The rows come from 6 hidden closed curves, with some noise, and rows from the same curve form a group. Each curve winds through 8 dimensions. The rows are also pushed far along 5 directions, which tell nothing about the answers.
Known rows, each followed by its group:
5,16,8,2,2,-1,6,5,6,-2,0,-6,22,-12,-16,4,8,-19,0,2,5
J297
4,-5,-1,-6,-7,-5,-7,9,8,-15,18,-4,21,-7,-6,8,11,-18,-10,21,8
J577
16,-4,-15,-7,-14,-20,8,9,8,-9,-3,-6,4,-1,-2,3,9,8,-19,11,0
J577
10,8,-14,-9,-8,-4,-1,-6,0,4,4,-5,-4,9,5,1,7,-1,-10,-7,3
J818
9,-19,-18,-29,-7,10,-3,26,0,7,13,0,7,-2,-13,3,21,4,-6,10,-1
J297
6,-3,15,13,10,-3,4,5,2,-15,-17,-1,19,-10,-6,1,3,-14,-4,-4,4
J577
-11,-9,5,11,3,11,-15,-7,7,-5,-3,14,-11,8,-14,0,8,-1,11,9,2
J818
7,5,1,1,-5,-6,10,-3,-5,-2,-2,-2,-9,-8,-3,4,-4,-6,-11,-7,2
J131
0,-2,-8,-11,2,12,3,-9,2,-7,-3,7,-3,6,-1,-7,13,4,-4,-2,-8
J297
-13,6,11,28,4,-1,-1,-17,2,6,-9,4,-14,6,6,-5,-19,3,1,-11,-2
J818
-5,-13,4,-1,5,4,-1,-1,0,-11,-6,8,-5,0,-1,-4,0,7,6,7,-5
J818
-5,-8,-1,0,0,29,-14,4,-4,8,11,15,-11,3,3,-4,1,-2,7,0,-1
J297
11,2,-7,3,-9,-6,-3,1,-5,-3,10,-13,8,-9,9,-13,-16,6,-15,-3,-6
J577
4,23,-23,-24,-4,-5,-1,-25,-5,-5,0,-1,-20,19,-5,4,24,12,1,-13,-8
J577
3,-8,10,1,10,-29,6,-12,-8,-41,-20,-3,6,-11,-8,2,6,6,-1,5,-9
J818
-4,5,8,8,13,9,5,-20,-12,-9,-15,0,-12,-3,5,1,-1,3,5,-13,-9
J131
5,-34,-14,-4,-6,-15,5,11,-1,-8,-16,-11,2,16,1,-5,-4,20,-9,0,-2
J742
-13,9,20,14,3,-15,13,0,-14,-5,5,1,8,-22,-8,10,-6,-15,4,-2,-3
J898
9,13,-1,-4,-9,-16,24,2,-18,-3,1,-10,0,-16,13,-8,-20,5,-19,-17,-13
J577
6,2,-8,0,-5,-6,13,11,-2,14,-9,-2,-4,-1,1,-7,-5,17,-4,-8,-7
J577
-15,5,20,15,7,35,-19,9,18,12,7,20,-16,1,-12,17,3,-19,27,23,19
J898
-3,-4,-13,-5,-17,13,2,4,-4,13,16,15,-12,-2,2,-11,3,8,4,9,-6
J131
14,-6,-1,-1,-2,-5,10,7,-12,-9,-11,-6,-3,-12,6,-2,-8,9,-4,-3,-4
J818
-19,8,8,-10,4,16,-7,4,3,17,26,5,0,0,-3,4,-8,-13,2,-1,0
J818
6,-25,-10,-4,-13,-33,4,13,3,-18,0,-4,14,-1,-12,13,20,-5,-8,23,9
J742
-4,-10,-22,-26,-13,28,-1,-8,-8,12,19,13,-35,12,8,-6,5,10,2,2,-5
J898
-18,27,5,-8,11,23,1,-19,-6,12,4,12,-14,2,-23,15,25,-17,15,-16,-3
J742
-5,9,17,4,12,3,-6,-4,-14,-6,4,0,13,-13,-7,-2,-4,-14,13,-12,-1
J297
-9,7,8,-16,2,-15,22,12,-16,3,22,-8,38,-33,-2,3,5,-13,1,6,-11
J742
9,-6,2,16,2,11,-2,-3,13,-1,-21,7,-5,9,3,-12,-6,1,-6,-4,6
J131
5,0,-18,-7,-6,15,-7,-6,13,4,-17,13,-42,30,-4,15,23,14,9,7,11
J297
-17,-24,20,17,11,17,-19,17,15,10,2,10,6,3,-13,6,-6,-12,18,16,14
J131
7,-18,-1,30,-4,-1,-6,-4,0,-7,-20,-3,-9,9,9,-7,-13,8,-6,-5,5
J898
7,-2,-5,-2,-3,15,-6,4,-4,-3,4,-1,-1,0,8,-7,-3,8,5,4,-3
J131
12,-8,0,1,6,-16,1,-7,-8,-11,-8,-23,13,-3,12,-2,-13,-1,-16,-13,0
J131
7,-12,-5,19,-1,10,-24,-10,4,1,-23,4,-38,31,-3,4,-5,8,12,-10,18
J297
1,11,5,7,0,19,-3,-4,3,6,3,8,-8,-4,7,-7,-9,-2,1,-1,-1
J742
10,1,-4,-2,-5,2,3,10,-10,5,-1,-5,-1,-11,-8,4,5,1,1,-2,1
J818
4,-10,14,-4,15,-7,3,3,-9,-15,-8,-7,25,-13,12,-21,-20,6,-4,-13,-13
J818
-4,-10,-1,-5,2,13,8,8,0,13,1,-2,-3,-2,6,2,-6,3,-6,-1,-4
J818
-5,-3,4,10,5,14,-19,-5,18,-10,0,6,2,12,-7,6,9,-9,6,16,9
J131
6,-13,9,19,4,-6,0,10,12,-11,-19,2,18,0,3,-5,-1,-3,2,11,7
J577
5,-11,-19,-6,-14,-19,-8,5,7,-5,5,-6,-2,11,-4,-2,5,18,-3,16,0
J577
3,-23,-14,7,-12,1,-4,11,1,12,4,-2,-10,2,6,-13,-16,21,-11,6,-4
J577
1,-12,-13,-2,-7,21,-4,-4,15,3,-10,10,-19,24,-2,-10,3,10,-6,1,1
J742
8,-8,-17,-17,-1,-3,2,-7,-6,-2,-10,5,-11,9,-6,-10,17,16,-4,-11,-9
J131
26,5,6,18,6,-33,-4,-9,-5,-36,-34,-16,3,-2,-6,13,7,-2,1,-4,12
J818
21,4,-22,-3,-8,-4,11,-17,-14,-3,-26,-6,-38,13,15,-5,-2,30,-10,-22,-8
J818
7,-13,-14,-9,-2,22,-3,0,11,9,-11,13,-22,20,17,-17,-3,25,0,1,-4
J742
8,5,-19,-25,-2,1,15,-11,3,-4,-13,10,-18,13,6,-13,12,24,-12,-10,-16
J131
-11,10,-10,-36,-3,-5,3,5,-9,13,32,-3,4,-3,0,9,10,1,7,4,-7
J131
-2,-6,15,24,11,-6,-10,-4,0,-21,-10,-10,21,-9,-6,12,5,-10,19,19,8
J742
5,-11,32,27,21,-19,-6,14,-6,-21,-16,-17,50,-23,-7,-9,-21,-14,2,-10,1
J898
-6,-4,16,21,13,-18,-2,-23,5,-29,-28,0,-5,3,-9,10,5,-4,2,2,2
J131
-2,10,-7,-11,7,-14,7,-28,-18,-18,-7,-7,-6,2,6,-3,8,15,-1,-15,-19
J131
-3,-9,-4,0,-1,2,0,4,11,0,2,2,7,2,1,7,13,-2,0,19,4
J898
10,5,-4,-1,-1,14,4,-2,-2,-3,0,-9,5,-7,3,-9,-7,-2,-17,-10,-6
J818
0,-1,2,-7,9,8,4,-7,-9,-5,-12,6,-12,0,2,-4,2,12,9,-8,-9
J818
18,-8,11,26,7,1,-14,11,5,-4,-23,-12,7,5,13,-7,-25,0,1,-9,14
J818
11,-7,7,4,5,3,-14,13,10,-8,-3,-1,13,-2,3,-3,-3,0,5,13,7
J742
3,-35,-4,1,-5,6,0,20,10,5,2,0,19,-3,6,-17,-9,3,-16,12,0
J131
7,0,-17,-5,-11,-1,7,-8,6,-3,-9,11,-11,13,7,0,21,8,2,11,2
J577
-3,6,-5,-11,-4,7,23,-5,-12,1,3,-6,0,-9,13,-17,-16,16,-6,-5,-20
J742
-1,15,6,12,0,11,8,-13,-11,10,-8,2,-15,-2,-7,-5,-10,-7,9,-21,1
J297
8,8,-28,-31,-21,-12,17,-13,-9,3,15,-5,-10,6,1,-6,11,3,-14,-6,-5
J297
-6,2,7,-5,7,14,-2,11,-2,14,12,1,24,-6,0,-7,-2,-11,7,-7,-2
J898
18,-7,-2,9,-3,-17,7,6,-11,-11,-18,-7,4,-7,14,-12,-13,14,-1,-5,-2
J297
-5,-3,9,15,-3,-16,-4,1,7,-6,-1,9,6,-6,-15,6,10,-13,10,16,10
J131
14,-10,-3,4,-2,-1,1,-1,2,-15,-11,-2,-3,-5,5,1,2,-1,-17,3,2
J577
7,12,6,11,5,-6,1,-6,-7,-3,-11,-6,-7,-9,2,-1,-10,9,3,-9,-4
J577
8,-38,-9,12,-1,2,-16,17,10,8,-16,-1,-6,24,9,-8,-14,13,-13,-8,9
J742
8,8,-9,-12,0,10,12,-5,5,7,-11,8,-22,6,10,-8,0,17,-17,-11,-11
J898
-1,-5,-7,-22,-8,-8,7,26,-2,13,17,3,13,-4,0,-3,1,-1,-9,-3,-3
J898
6,-8,-17,9,-16,2,8,-10,0,0,-22,17,-43,24,16,-2,2,23,8,3,4
J577
1,-6,5,-1,5,15,-9,-4,-2,-6,6,1,11,-5,-5,-10,-3,-11,0,-2,0
J898
0,4,7,-10,10,2,5,3,4,-3,-2,1,13,-5,7,-10,-6,4,-1,-2,-8
J742
4,-27,-9,-3,-2,-7,-9,-3,16,-24,-19,7,-8,19,-18,9,27,4,7,25,11
J297
4,17,4,12,12,-17,-12,-25,9,-26,-21,-9,-3,10,-18,11,15,-1,-3,-6,1
J577
1,24,10,14,4,11,-1,-15,-2,3,-3,-3,-3,5,20,-17,-30,-2,0,-22,-3
J297
-4,-20,0,12,8,20,-8,-9,-1,0,-17,2,-24,10,2,2,-3,13,5,-1,-1
J898
-2,29,8,0,2,-1,16,3,-10,14,4,2,0,-15,4,2,-5,-4,0,-15,-7
J898
9,13,-7,-5,-5,7,0,-2,2,-3,5,0,2,0,10,-4,3,-1,-10,-2,-3
J297
13,8,2,6,-2,-9,9,-2,-12,-3,-10,-11,10,-9,-3,-12,-13,-2,-4,-17,-1
J297
-3,0,-7,-11,4,5,-2,-7,-2,13,-2,-3,-9,12,-5,2,4,1,-1,-17,0
J297
-12,20,5,-17,3,0,3,-11,0,-11,19,1,1,-10,-21,20,20,-18,0,8,-3
J742
1,2,9,0,1,3,6,13,10,2,6,-5,17,-7,14,-13,-26,1,-13,2,-5
J131
21,-29,-8,-1,3,-8,-13,12,5,-23,-30,1,-9,14,-11,11,22,9,4,8,13
J577
8,7,15,18,10,-12,2,1,7,-10,-24,-3,8,6,17,-16,-27,8,-5,-17,-2
J898
5,-15,-3,-19,7,11,-4,20,7,7,8,-11,22,-3,9,-8,-7,9,-8,5,-5
J898
-5,2,-1,-7,2,6,-10,4,-2,11,17,-2,-1,0,-2,13,5,-12,-6,-6,4
J742
-7,-19,-6,-25,-13,11,-2,26,-2,15,33,11,7,-3,7,-12,-10,-3,3,14,0
J898
1,-15,6,15,4,-19,-3,-4,-16,-9,-10,-5,-1,-6,3,-2,-11,2,-2,-13,-1
J297
8,14,5,-12,9,13,3,6,-4,2,4,-10,20,-12,4,-10,-8,-4,-5,-13,-7
J818
6,1,5,-2,5,-21,9,14,-2,-6,-11,-6,9,-8,2,8,2,8,0,2,-2
J898
-7,18,26,46,10,12,-12,-20,-2,-9,-10,0,-9,-8,-8,10,-13,-23,9,-8,9
J742
7,-11,16,33,13,8,-9,-8,14,-15,-38,6,-11,14,15,-19,-27,16,1,-6,2
J742

New rows. What belongs after each?
-8,-3,7,20,0,-1,-9,-9,6,0,5,-2,8,2,2,-9,-16,-7,-5,-2,1
J131
-14,42,27,26,15,-17,2,-36,-13,-7,-5,-10,-7,-8,1,15,-16,-20,14,-21,3
J131
-1,-14,3,0,0,1,-12,3,-1,-13,9,0,10,2,3,-1,-3,-7,4,10,4
J577
6,31,4,8,10,-6,-2,-21,4,-16,-18,1,-8,5,1,19,22,-6,1,-7,2
J297
-15,24,4,-6,6,-5,1,-8,2,7,8,2,9,1,-17,7,16,-5,15,-1,-4
J577
2,21,20,17,12,-10,-2,4,12,-5,-11,-8,17,-9,-2,6,-7,-4,8,5,3
J577
1,4,2,-3,-5,11,2,14,9,26,12,-1,3,-1,7,-8,-20,-8,-11,-7,6
J131
0,0,5,2,-6,-5,2,6,-8,-1,4,11,0,-8,-8,-2,4,-10,7,-1,4
J898
2,5,0,-5,-1,21,0,4,1,13,11,5,-3,-5,15,-13,-14,4,-4,-3,-6
J742
-10,-10,-6,-12,-6,25,-4,6,-4,16,27,5,1,4,17,-14,-17,-2,-3,-1,-5
J577
26,-40,-8,20,-7,-1,-12,16,12,-18,-32,6,1,16,10,-10,2,11,1,16,16
J577
-8,8,10,2,14,2,-6,-14,2,-8,-4,-2,-7,4,7,5,-6,4,7,-2,-4
J577
5,8,7,14,4,11,-2,-8,12,-1,-15,10,-3,3,-8,-1,9,-12,3,-1,10
J131
4,4,13,27,10,-16,-4,-10,18,-23,-32,-5,6,14,4,0,-8,2,-2,1,6
J577
8,-23,-7,3,-15,8,-9,21,11,12,7,-5,9,12,7,-18,-25,2,-2,10,13
J297
3,0,13,21,7,-12,10,-11,-5,-13,-21,-3,-3,-5,13,1,-13,-1,0,-5,2
J818
-5,-22,3,5,-2,1,-1,27,6,15,-2,6,-2,8,11,-6,-21,12,1,2,3
J898
-5,-4,6,12,2,-13,1,2,5,1,-3,-6,12,0,2,-3,-10,3,-4,1,-1
J818
9,-35,-7,2,-9,-35,-7,17,3,-16,-2,-6,18,-3,-10,3,11,5,-5,22,7
J818
-7,3,10,4,13,-2,1,-4,-10,0,-5,4,-2,-5,6,5,0,1,5,-11,-7
J297
18,13,1,5,2,-18,11,-7,-15,-12,-16,-18,2,-10,10,-4,-13,5,-13,-22,-5
J818
17,-16,-5,-9,-7,-20,11,21,-14,-16,6,-25,41,-24,4,-11,-7,7,-7,13,-8
J742
-1,-12,6,7,3,5,-10,-4,-6,-13,-1,1,-7,-7,-14,8,5,-8,7,6,5
J898
5,10,-4,-1,-4,6,10,-16,-6,-12,-7,3,-21,-2,1,6,7,0,-4,0,-2
J818
7,7,-14,-11,-8,-8,0,-11,-7,-17,3,1,-6,0,2,0,18,10,6,10,-5
J131
-1,-6,-4,3,0,3,-7,-4,-11,14,4,-4,-5,4,4,-11,-12,6,2,-18,-2
J131
0,-7,-8,0,0,8,-14,-14,8,-9,-2,4,-6,14,0,0,14,0,0,7,2
J577
-6,-14,0,-4,7,-15,-2,0,3,-10,-11,3,2,13,-1,6,9,4,4,1,1
J898
10,-13,3,3,7,24,-4,-1,-3,-4,-15,2,-16,9,27,-21,-31,15,-6,-17,-4
J818
-2,2,0,-5,-1,14,9,6,1,15,6,13,3,-9,-1,-6,7,-5,-4,0,-5
J898
13,-11,-8,32,-6,10,-18,-9,16,-1,-21,0,-24,19,9,-12,-15,20,-6,3,7
J577
3,-11,-10,13,-11,8,-12,2,5,5,6,-1,-8,3,-7,-5,-4,4,-11,5,3
J577
9,-2,-5,-17,-2,-17,-2,-3,-1,-14,3,0,3,5,14,-3,0,2,-2,1,2
J818
5,-9,-1,1,-1,6,-11,8,2,5,5,-4,1,0,-14,1,0,-10,-9,-6,9
J131
-6,33,26,12,12,13,0,12,6,15,8,-5,20,-16,0,4,-19,-18,9,-6,3
J577
7,-1,5,-7,13,-15,10,-12,-15,-25,-22,-3,-2,-7,3,-7,1,15,1,-12,-15
J818
-4,-4,13,13,7,-10,9,4,4,-7,-2,-11,26,-14,9,-3,-13,-4,-13,5,-6
J898
17,6,-11,-2,-8,-12,15,-12,-5,-13,-18,1,-14,2,14,-8,2,16,-6,-3,-6
J131
14,-6,0,10,10,-6,-8,-28,-3,-34,-30,-7,-10,8,0,-6,1,7,-7,-11,-2
J898
4,23,9,17,8,-16,9,-22,0,-21,-29,-4,-11,1,7,5,-2,11,9,-3,-3
J818
-13,41,-17,-17,-8,-8,15,-36,-9,7,13,-2,-29,9,2,2,7,14,-7,-17,-20
J577
-3,2,7,3,2,-9,8,7,5,-2,2,3,18,-11,6,4,6,-7,1,13,0
J297
4,25,3,12,8,-5,-13,-39,-2,-27,-17,8,-29,6,-15,30,38,-13,18,4,10
J742
6,18,-3,-1,0,-20,1,-11,3,-12,-7,-3,-5,-6,-11,15,22,5,7,12,1
J577
-2,0,18,12,5,7,11,14,-2,3,-3,-1,22,-19,0,-12,-18,-5,2,0,-4
J297
-11,6,3,1,8,1,-5,-4,7,7,1,0,6,8,-4,-4,0,7,9,-2,-5
J577
4,3,-3,-1,-5,14,5,9,-3,13,9,2,14,-13,-2,-7,5,-6,1,2,-2
J818
5,-7,-7,6,-4,8,-5,-8,14,-9,-17,17,-29,13,-10,20,32,-2,7,19,14
J577
1,2,-11,-9,-9,22,-17,17,12,13,19,9,4,3,-17,-2,19,1,12,22,4
J818
0,14,16,-2,4,-24,12,3,-9,-21,11,-18,33,-22,9,-3,-22,-13,-16,-7,-9
J577
4,-7,4,14,-2,26,-8,22,17,19,-1,0,14,2,-3,-10,-12,-8,2,5,12
J297
4,-1,0,-3,5,12,1,-2,4,1,1,-4,2,-4,5,-3,-4,0,-18,-7,-6
J577
-2,1,-9,-16,-4,6,5,-5,0,-10,9,6,-4,-2,-7,0,15,3,-10,5,-11
J131
-7,6,19,14,16,-4,-5,-1,13,-7,-19,5,7,10,3,5,-2,-3,13,1,6
J898
-19,20,-1,12,-3,42,-13,-13,9,28,14,19,-33,12,-18,11,10,-16,8,-6,7
J577
2,17,3,10,1,21,1,-17,-2,-4,-4,2,-14,-3,-4,-1,-2,-9,-6,-11,-2
J818
-1,-2,-2,-13,-2,-8,0,10,5,2,3,6,1,3,-18,9,15,-10,-5,-2,6
J742
-8,11,17,-15,16,10,-10,21,10,2,24,-7,41,-21,-20,20,19,-28,12,20,7
J898
-1,10,-5,-3,-9,8,-2,0,5,2,5,12,-15,2,-8,-7,0,6,-3,-2,-5
J131
6,9,-8,5,-13,8,6,6,-3,11,1,6,-7,1,-4,-3,3,-5,-1,-6,4
J577
-5,32,14,12,2,-11,-9,-19,-2,-16,9,1,6,-9,-16,5,5,-20,8,-4,2
J818
6,-21,2,-2,8,4,3,5,4,-11,-18,-1,3,2,2,5,9,3,0,8,3
J818
9,-6,-6,-6,-9,-18,11,-3,-14,-11,-7,5,-8,-4,4,-11,-2,8,-8,-10,-6
J898
-11,5,-3,-10,4,13,-16,-15,11,1,2,15,-31,24,-9,21,22,-7,15,5,11
J818
-4,20,2,-9,-2,23,2,-8,-9,9,19,6,-10,-12,-3,-1,-2,-13,2,-7,-3
J898
17,-7,8,24,3,11,-16,23,16,6,-15,-5,13,-1,-3,-7,-12,0,1,3,13
J577
10,-4,-16,-25,-13,-11,-9,6,6,-12,4,15,-11,16,-7,9,29,-1,11,17,12
J898
-7,-4,-2,-13,4,-4,5,-2,3,-1,6,-6,10,1,-6,1,4,-5,-15,-5,-6
J297
5,-25,-3,1,-6,-1,-3,17,5,-3,-1,0,-6,2,6,-7,-16,10,-16,7,0
J898
-4,13,18,-14,17,5,-3,6,-3,-3,7,-1,17,-13,-4,2,-2,-10,15,-3,-2
J898
-4,-2,4,10,-2,1,-5,2,-9,3,5,2,-8,-8,-5,2,-7,1,8,-1,0
J577
2,20,2,21,-3,7,-18,-21,4,-9,-5,2,-23,8,-9,10,4,-6,10,0,10
J577
2,-22,-12,-24,-6,12,-11,11,-1,2,22,4,5,1,-6,-3,10,-9,-10,5,2
J818
11,7,1,6,3,-11,-7,-14,-6,-13,-14,-1,-12,10,18,-14,-19,12,1,-18,-2
J818
-18,13,24,30,4,1,-3,-3,-1,12,9,3,7,-13,-8,-14,-34,-13,-4,-16,-4
J131
-6,-18,7,5,4,-22,-1,-6,-6,-11,-7,-7,2,4,1,-3,-15,1,1,-4,2
J297
-12,-4,13,10,6,22,-13,1,0,4,14,4,7,1,7,-7,-17,-13,9,0,2
J577
16,-10,-8,19,-5,16,-6,4,-1,9,-23,-1,-27,13,11,-7,-15,18,2,-11,6
J818
-2,22,28,22,15,-25,20,-21,-23,-12,-18,-11,7,-21,14,-3,-29,-8,-4,-33,-9
J818
-4,-18,-14,-14,2,13,4,-5,-8,7,-3,2,-20,5,0,4,12,15,-2,-3,-9
J898
-3,-10,3,-6,5,9,6,1,-10,5,-6,6,-20,-3,6,-6,-13,15,2,-10,-9
J898
2,16,-9,-24,2,4,-3,-8,-7,0,7,1,-11,5,-1,-5,5,11,2,-13,-11
J818
12,-21,1,7,-7,-25,-4,17,8,-7,-7,-14,23,2,-6,-2,-7,-4,-1,13,16
J297
6,-3,-21,-17,-18,3,10,18,4,20,5,6,-16,7,3,0,8,16,-3,8,1
J577
6,11,-5,3,-14,4,9,2,-2,1,4,7,-7,-6,-6,5,9,-13,-4,1,6
J577
0,3,8,15,3,-3,8,-2,6,-4,-14,3,10,-2,9,-7,-5,-2,-1,0,-1
J577
-11,19,16,-6,16,11,10,-12,-13,-2,-2,6,-2,-13,-3,-1,-1,-4,12,-14,-13
J818
-13,16,3,20,1,20,-4,-23,12,7,-2,16,-22,13,2,10,8,-13,2,0,6
J297
-2,0,4,-1,7,-12,-8,3,3,3,1,-5,12,4,7,8,2,-5,1,-3,5
J297
19,-25,-4,-3,-3,-31,-9,21,15,-20,-17,-2,17,10,-1,4,11,4,-5,17,15
J742
-7,41,23,18,6,22,5,-7,-3,3,11,3,12,-23,-6,1,-8,-27,0,-11,-3
J297
-4,-2,15,14,10,-1,9,5,6,-1,-15,2,14,-3,0,-4,-7,-5,-3,-6,-1
J577
